The rows come from 4 hidden closed curves, with some noise, and rows from the same curve form a group. Each curve winds through 6 dimensions. The rows are also pushed far along 5 directions, which tell nothing about the answers.
Some rows, each with its group after it:
[  4 -21  23   6  31 -31 -32  21  33 -43  -8 -23  31  21  21 -17 -20  20
 -22 -29 -19] | Fem
[  0  -5  -5  -1  47 -17  -2  44  21 -26 -20 -12  32  14  -5 -19 -27   3
 -27 -11  -5] | rimu
[  3   7  35  19 -36  11 -32 -28  -5  -1   7 -20  -8 -35  50  -6  52  19
  16  12 -25] | Zov
[-36 -17   7   1  -8  -9  -2 -24  33  12   3  -1 -13 -13 -12   7 -27   7
   2  -3   9] | rimu
[  7  -6  -7   1 -30   6  19 -24 -19  36  12   5  -1  25 -37 -30 -13 -57
  17 -36  23] | Zov
[ 25   3   7 -30   7 -14  23   8 -10 -11   2   1  19  21  -7 -25 -49 -38
  -9  10  -1] | rimu
[  4 -20  26  42 -47  16 -48 -43 -30   4  11 -12   6  -2  53 -44  17   8
  34 -28 -29] | Fem
[ -1   0   9  -8 -16  -2  67  -2  -6  46  24  -5   0   2 -67 -19 -57 -69
 -15 -20  37] | rimu
[ 62   9  16 -10 -28   3  -6 -24 -46 -36  29   0  11  47  69 -18   1   6
  16 -33 -30] | rimu
[-45 -19  11  34 -13   5 -29 -16  34  -4   5   5 -13 -26   2  17   7  34
  -5 -40  -5] | Zov
[ -6  10 -12   6   8  27 -25  12   6  -5 -31  13 -14  -8  10  20  37 -18
  13  25   9] | rimu
[ 21  -4  37 -18 -18  -9   3 -10   5 -34  16   0  28  -5  36 -23 -24   1
 -19 -13 -42] | Zov
[ 14  17   4   3 -14  25  36   7 -22  20   6  -6   2  -7 -10  -9 -12 -51
 -13   0  13] | rimu
[ 20  -9   9 -26  -5 -23  26   1   2   2  15 -11  29  37 -33 -34 -53 -53
 -19 -26  12] | Zov
[ 35  -8  32 -30  -2 -14   6   1  -3 -31   8   5  19  11  28 -12 -43 -20
  -8   9 -24] | Fem
[ 55  -6  29 -35 -29 -33  35 -11 -33   4  45 -23  27  53 -19 -48 -59 -67
  -5 -16  12] | Fem
[-75 -41  35  41 -44 -29 -67 -61  50   1  26   6 -12 -22 -25 -14   5  40
  36 -70  -1] | tibe
[ 21  19   4   9   8  25 -61   1  -6 -76 -25  -3  16   7 107  -5  40  46
   6  -2 -51] | tibe
[  7 -13   3  22 -31 -24   9 -23 -29  22  59 -17  -1  59 -43 -18 -37 -21
   4 -83  42] | rimu
[-39 -14  -1 -10  -2 -34  -7  -8  40  -3  19  16 -13  -1 -53  27 -24  22
  -8 -16  22] | Fem
[-24   2 -10  28 -12  25 -43  -7  -2   9 -15  10 -19 -21   7  18  68  19
  23  11   2] | rimu
[ 11   7  10 -15 -40  16  37 -49 -20  52   2  -7 -13 -25   2 -35  -2 -41
  31  39  -6] | Zov
[-61 -13 -19   2  35   5 -31  24  50  13 -36  30 -33 -70 -11  50   8  44
  -9  82   2] | tibe
[  1 -20  13 -35   4 -54  27  -8   4  25  22  -7  13  11 -56 -37 -60 -19
   3  15  12] | Zov
[ 13   5 -20 -16  39 -14  47  27  -3  30  -6 -17  -4  18 -36  -4 -30 -18
 -11  14  31] | Zov
[-20  -2   8 -20 -19  -9   8  -8 -13   8  15  26   0 -38 -28   0 -15   9
   3  48 -13] | tibe
[ 32  30   7 -23 -15  24  23  -1 -33 -27  -4  19  11 -13  35  -2  15  -7
   7  21 -36] | tibe
[ 16  19  -5   4  -5   2  24  11 -25  -3  20 -22  12  27 -14  -6  -3 -19
 -18 -25  22] | tibe
[ 12   4  -8 -22  15 -10  21   5   0 -11   1   0   7   3  15   5 -17  19
 -14  25 -17] | rimu
[ 28  11  -9  10 -10  15  -3  -5 -51   1   9  -9   3  17  38 -23  16   8
  10   0 -12] | Zov
[ 25   2  32 -12 -61  12  32 -45 -26  46  40  -6 -13 -31  25 -30  -4 -35
   8  27 -16] | tibe
[  6  10 -32  36  53  30 -54  50  14 -28 -59  -4   0  14  37  26  74  23
   0  -6   5] | Fem
[-23 -10  10 -10  -1  -9 -21   4  21   0 -11   9  -6 -30 -21  15   3  -5
   0  44   1] | Fem
[-19 -14  -3   4  35 -25  10  30  45  18  -4  -4   1 -14 -38  10  -9   6
 -29  -4  14] | tibe
[-27   2 -46  19  52   4  -6  35  27 -16 -30  14 -15  33 -39  40  -1   7
   2 -46  45] | tibe
[ 41  30  -2 -37  44   7  25  46   6 -51 -37  -8  37  -2  43  -7   8   3
 -31  38 -42] | tibe
[-16  11  -1 -35  -1 -10  13  -5  21  -8  -1  14  -2 -30 -10  19  -5  22
 -13  46 -16] | Fem
[ -9   1  -7  -2  -3   4  -3 -12  -5  12 -13   8   3  -6  -4 -24  14  -2
  20  10  -8] | tibe
[  5   4  -1 -16  16 -29 -11  11  22 -40  11  -4  14  30   2  10 -11  32
 -19 -27  -2] | Fem
[ 14 -11  12 -20  35 -42  -2  16  11 -25   0 -20  28  13  21 -31 -40  31
 -17  13 -25] | Zov
[ 39   6  -1 -40   7  -9  55   7  -9   1   6  20   6  14  -8   5 -16 -13
   0   5 -13] | rimu
[-16 -16  20  11 -47  -3 -37 -46  -4  24  28  -1 -22 -18  20 -14   1   5
  19  13  -2] | tibe
[  2 -19  23 -23   0 -34 -25 -13   9 -27  -4   4  34  -9  18 -53 -21  22
   6  17 -50] | Zov
[ 81  30 -32  25   7  25   7  13 -59 -23  15 -39   4 108  62  -2  24 -20
  -2 -86  32] | rimu
[-44 -10  -3  -4  -1   6  24  -1  42  30 -12  19 -14 -41 -51  25 -18 -21
 -17  10  16] | Zov
[  2  -5  -7   4  -1 -13   8  -8  -4   9  22 -16  -4  26 -13   8  -5  11
  -7 -24  19] | rimu
[ 33  17   1 -22 -11  24  49  -7  -9  19 -14   7  -3  -9   4  -4  16 -45
  10  15  -7] | Fem
[ 44   7  -2 -21  21  -8  34  20   4 -23   5  -4   9  49   6   7 -34 -24
 -17 -42  12] | Fem
[-54 -33  20  24 -67   3 -12 -71  -8  61  22  20 -26 -48 -30 -23  -9  -1
  47   6  -1] | Fem
[-13   6   3   2 -22  20 -29 -33 -10   0 -17   8   0 -34  36 -29  39  20
  28  41 -37] | tibe
[-15   5 -25  24 -15  33 -18 -19 -15  13  -3  12 -34   3  13  30  19   5
  23  -1  22] | rimu
[ 16   7 -30   4  -9  15  36  -4 -46  47   9  -2 -11  31 -34 -17  -8 -43
  11 -15  35] | Zov
[  0  11  -5  19 -25  18 -18 -11  -5   0  12   6 -25  12   0  30  40  -3
  14 -32  22] | Fem
[ -5  12  -9 -10 -16  24  36 -11  -6  40 -17  22 -16 -29 -29  -1  27 -33
  23  22   5] | tibe
[ -3   8  20 -19 -33  12 -19 -20  -1 -13   2   9  -9 -35  25  14  26   1
   7  55 -23] | Fem
[ 55  22  10 -44  -4  -4  80   9 -46  28  17   7   1 -12  -6 -13 -25 -33
   1  53  -9] | Zov

New rows, each followed by its group:
[  9   1  10  -5   2   9   5   3  10  16  -5  -5  -5 -31  30  -3   8   3
 -11  31 -16] | tibe
[-18  -9  24   1 -30 -15  12 -23  10  30  16 -17  10 -17 -34 -32  -6 -28
   1  -5   5] | rimu
[ 15   8  -1  -8   9   6   6   5  12 -23  -4   3  -1  10  29  18  -3   5
  -9 -12  -5] | Fem
[ -6   1  -9   0  14  -2 -33  13  17 -16 -15   3  -8   4   3  29  36  17
   4  19   6] | rimu
[-40 -31  30   0 -62 -18 -42 -70   2   3  30   9   8 -27   8 -50 -35  15
  19   7 -35] | Zov
[ 19   6  15 -46  25 -34  48  25   4 -39   3  16  46   7 -25 -23 -50   5
 -22  -5 -32] | tibe
[-28  -7  21  26 -27  16 -40 -24   7  -3  -6   9  -2 -31  23 -18  16   6
  18 -10 -21] | rimu
[-26  -8 -12  -7  -5  10  17  -4  16  30 -16  24  -6 -19 -48   0  -9 -32
   6   9  10] | Zov
[ -8 -18  22   9 -11 -15 -42 -13   9 -14  10 -22   9   3  19 -16 -13   8
  -1   5  -8] | Fem
[ 37  20   3  -3 -41  27  -1 -22 -56   5  27  -2 -12  10  45  -8   7 -22
  10  21  -4] | tibe
[-12   1  10  -8 -23  18 -21 -15  13  -6 -13   2   5 -29  20  -8  12 -11
  -4  36 -21] | Zov
[-19  -8   3 -37  42 -17  -2  16  37 -13 -40  13   2 -51  15   5 -23  36
  -3  92 -35] | Zov
[ -7  19 -32  27   3  52  39  15 -16  48 -20   4 -23  -6 -29  15  15 -54
   2 -14  43] | rimu
[-12 -15  35   0 -45 -17  -5 -40   1  33  30  -5   4 -34  -6 -38   5   0
  10  10 -20] | tibe
[-12   8  13  22 -41  18  -5 -33   1  19  13 -14 -13 -18   9   3  41   1
   6 -17   2] | Fem
[  4 -10   1 -25  -7 -17  28 -15 -11   6  19  18  -3   9 -18  -4 -48  -5
   3   3   0] | rimu
[  7   3  15 -26  -6  11 -14  -6   5 -20 -24  33   8 -50  48 -13  18  22
  16  60 -63] | tibe
[  5  15  -4   8  -1   0 -29   0 -11 -33  -4 -12  17  32   5 -13  24   2
  11 -30   3] | tibe
[  3 -43  35  27  -1 -37 -48  -4  13 -27  22 -10  22  41   5 -23 -40   3
   4 -78   0] | Fem
[ -9  -7 -20  15  28 -16  -2  28   4  -2   1 -16  17  25 -24 -11 -15   9
 -28 -33  17] | Zov
[  0  -1  20 -14  18 -24 -10  15  16 -63   5  16  25   1  16   4 -25  41
 -17 -23 -34] | tibe
[ 19  15 -33 -30  27 -16  56  23  -2   8   5   3   0  40 -45  13 -25 -16
 -18 -15  31] | Fem
[ 30  -8  21 -13 -24 -32  46 -19 -16  12  46 -15  22  36 -23 -39 -31 -12
  -5 -54  -4] | rimu
[-23 -35  11  44   1 -15 -53 -14  18  -5   6 -23   9  20   8 -26 -12  24
   7 -62   2] | Fem
[ 26  15   6  -9 -22   9  24   4 -43   5  24   0  10   1  -1 -11   3 -20
  -6  14  -8] | rimu
[  7  20 -17 -17  24  33 -24  28   1 -25 -48   3   4 -32  44  19  39   3
 -10  89 -26] | Zov
[ 20  12 -35 -24  68  -4  42  56  17 -30 -27  14  10  24  -4  33 -25  15
 -33  -9   2] | Fem
[-24   7 -11  13   7   9 -30   6  28  -7 -10  -7 -20  -1  -6  47  30   8
  -8   2  28] | Fem
[ -3   2 -13 -13 -27   3   2 -34 -23  16  15  11 -13   5  -6  -8  -5  -2
  20  18   5] | Fem
[ 41  14   5 -14  17   1 -24   6 -23 -42 -10 -22  13  14  79 -16   4  25
   1  34 -36] | Zov
[-18  10 -24   7  37  -6 -19  29  36 -30 -12  -2  -7  16 -10  49  17  33
 -22 -19  25] | Fem
[-36  -1  23 -24   7 -22 -11   4  30 -37  -4   2  24 -50   3  -4 -19  49
 -28  50 -45] | tibe
[-28  -6  16  -4  -6   4 -27 -13   8 -14 -19   3  21 -50  37 -36  -5  29
   2  56 -53] | rimu
[  1  -2   5  21  -7  30  -5  -2 -10  23 -20 -12  -2 -22  17  -8  26 -21
   7  17  -3] | Fem
[ -6 -16  39 -27 -43 -24  30 -25   2  16  34  19  17 -27 -38 -31 -45 -24
  -8   2 -19] | Zov
[ 19   1   9  13 -48  26   4 -47 -48  19  19  -9  -1   4  42 -41   4  -8
  24  -4 -22] | Fem
[-30 -18  18  22  13 -12 -60  -5  54 -49 -16   6   8 -18  37  11  25  64
  -1 -38 -34] | Fem
[-13  -8   4  13 -38   3  25 -46   2  33  26   4 -19   2 -20  -6  -7 -10
  19 -45  16] | Fem
[ 48  40 -18  -8  18  35  43  35 -38   5  -7 -13 -12   4  26  30  22 -23
 -19  36  17] | Zov
[  4 -20   2  42  -7   6 -46  -7 -21  -5   4  -2   2  30  25 -16   9  10
  23 -56   2] | Fem
[-25  -8  31   2 -25 -13  -5 -22  33  20   9  -7 -15 -37 -18  11   0  -8
   4  11   7] | Zov
[ 19   5 -13  -4 -11  37   3  -2 -43  17 -18  20 -16 -12  20   3  12 -26
  25  50  -6] | Fem
[ 13   1  -3  -9   1   0   7   5  -9  24   8  -9  -5   0   0  -5  -9 -16
  -9  28  11] | tibe
[ 68  22  -4  -4  20   2  39  42 -40 -12  11 -23  30  44  19 -20   8 -21
 -27 -34  -2] | Zov
[ 26  44  -4   3 -16  47   3   1 -33 -21 -24 -12  10 -14  54  -7  66  -5
   8  25 -30] | tibe
[ 16   9  16 -35 -15  12   7  -5   2 -15 -16   6  21 -29  26 -19  -5 -22
 -13  55 -38] | Zov
[-10  -8  -2  14  34  -2 -33  27  41 -44 -21  -1  18  14  18  12  -1  21
 -27 -44  -8] | Zov
[ 22  12  10 -25 -18  13 -25 -26 -20 -32  -6   0   5 -21  83  -4  37  45
  11  68 -60] | rimu
[  7   1   9 -27 -22   3  26 -26 -14  19   4  17  -4  -5  -7 -20 -38 -40
  19  26  -4] | rimu
[ 18  -9  14 -27  18 -23  41  17  18  15   8   2  10 -13  -6 -11 -38  -9
 -27  20 -11] | tibe
[-17   5 -15  27 -46  31 -39 -42 -33  17  10  13 -37  -3  20  13  39  10
  41   1  11] | Fem
[ 26   5  21 -43  28 -27  46  31   5 -16   8  -4  17 -17   1   5 -47   6
 -35  44 -22] | Zov
[ 80  28 -15 -47   7   0  36  13 -62 -31   7   3  28  56  44 -30 -17 -20
  -2  13 -26] | Fem
[  8  12  14 -45  22 -21  26  38   9 -32  -1   5  28 -20 -19   7 -25   1
 -35  52 -20] | tibe
[  2 -17   1  12  18 -21 -33  22   5 -15   1  -9  11  32 -15   1  -5  -6
  -3 -27  19] | Fem
[ -1 -12  12   2 -25 -14  -1 -27   0   3  32   7 -13  16 -11  15  -6   4
  15 -28  11] | rimu
[ -8   2  -5   8  11  -8  -8   2  -1   8  -3 -23  -9  -8  13  -1   2  22
   0  23   5] | Zov
[-22  -6  15  22 -11 -17 -33 -12  30 -20  20 -13  -7  28 -23  18  -7  -2
  -1 -70  35] | tibe
[-10  14 -16  23   9  41 -25  20  18  -7 -31  -2 -21 -17  24  45  51  -5
  -9   8  14] | Zov
[-28   3   1 -11  12  -9  25   5  38   8 -14  -6   4 -22 -42   5 -13 -10
 -14  10  10] | tibe
[ 12  10   9  27 -19   7 -22 -14 -22   2  25 -34 -17  15  36   8  13  10
  -1 -16  17] | Zov
[ 10  13   2 -16 -12  24  -4  -5 -19 -10 -17   6   3 -17  31 -13  -1 -21
   4  55 -19] | rimu
[ 33   6 -13 -29  21   1  28  12 -11 -18  -9  25   1  19  19  10 -19   3
   3   6 -15] | rimu
[ 19   9   5 -15 -46  25  14 -43 -37  12  15  22 -18 -10  34  -1  10  -7
  31  24 -21] | rimu
[ 31   5   3  -2 -31   8  34 -29 -31  14  23   1   4  22  14 -28  -7 -15
  14 -41  -9] | Fem
[-20  -2  -1  17  12 -11   4   6  14  23   6 -21 -21 -16 -20  22   3  16
  -7  12  26] | Zov
[-28   4  11  19 -94  42  20 -83 -18  73  22  13 -46 -50 -13  -1  45 -30
  50   5  11] | Fem
[ 35   2  -4  -1  23 -15  -6  19  -3  -9  -9 -16  16  43   7 -20   6 -19
   6 -27   9] | Zov
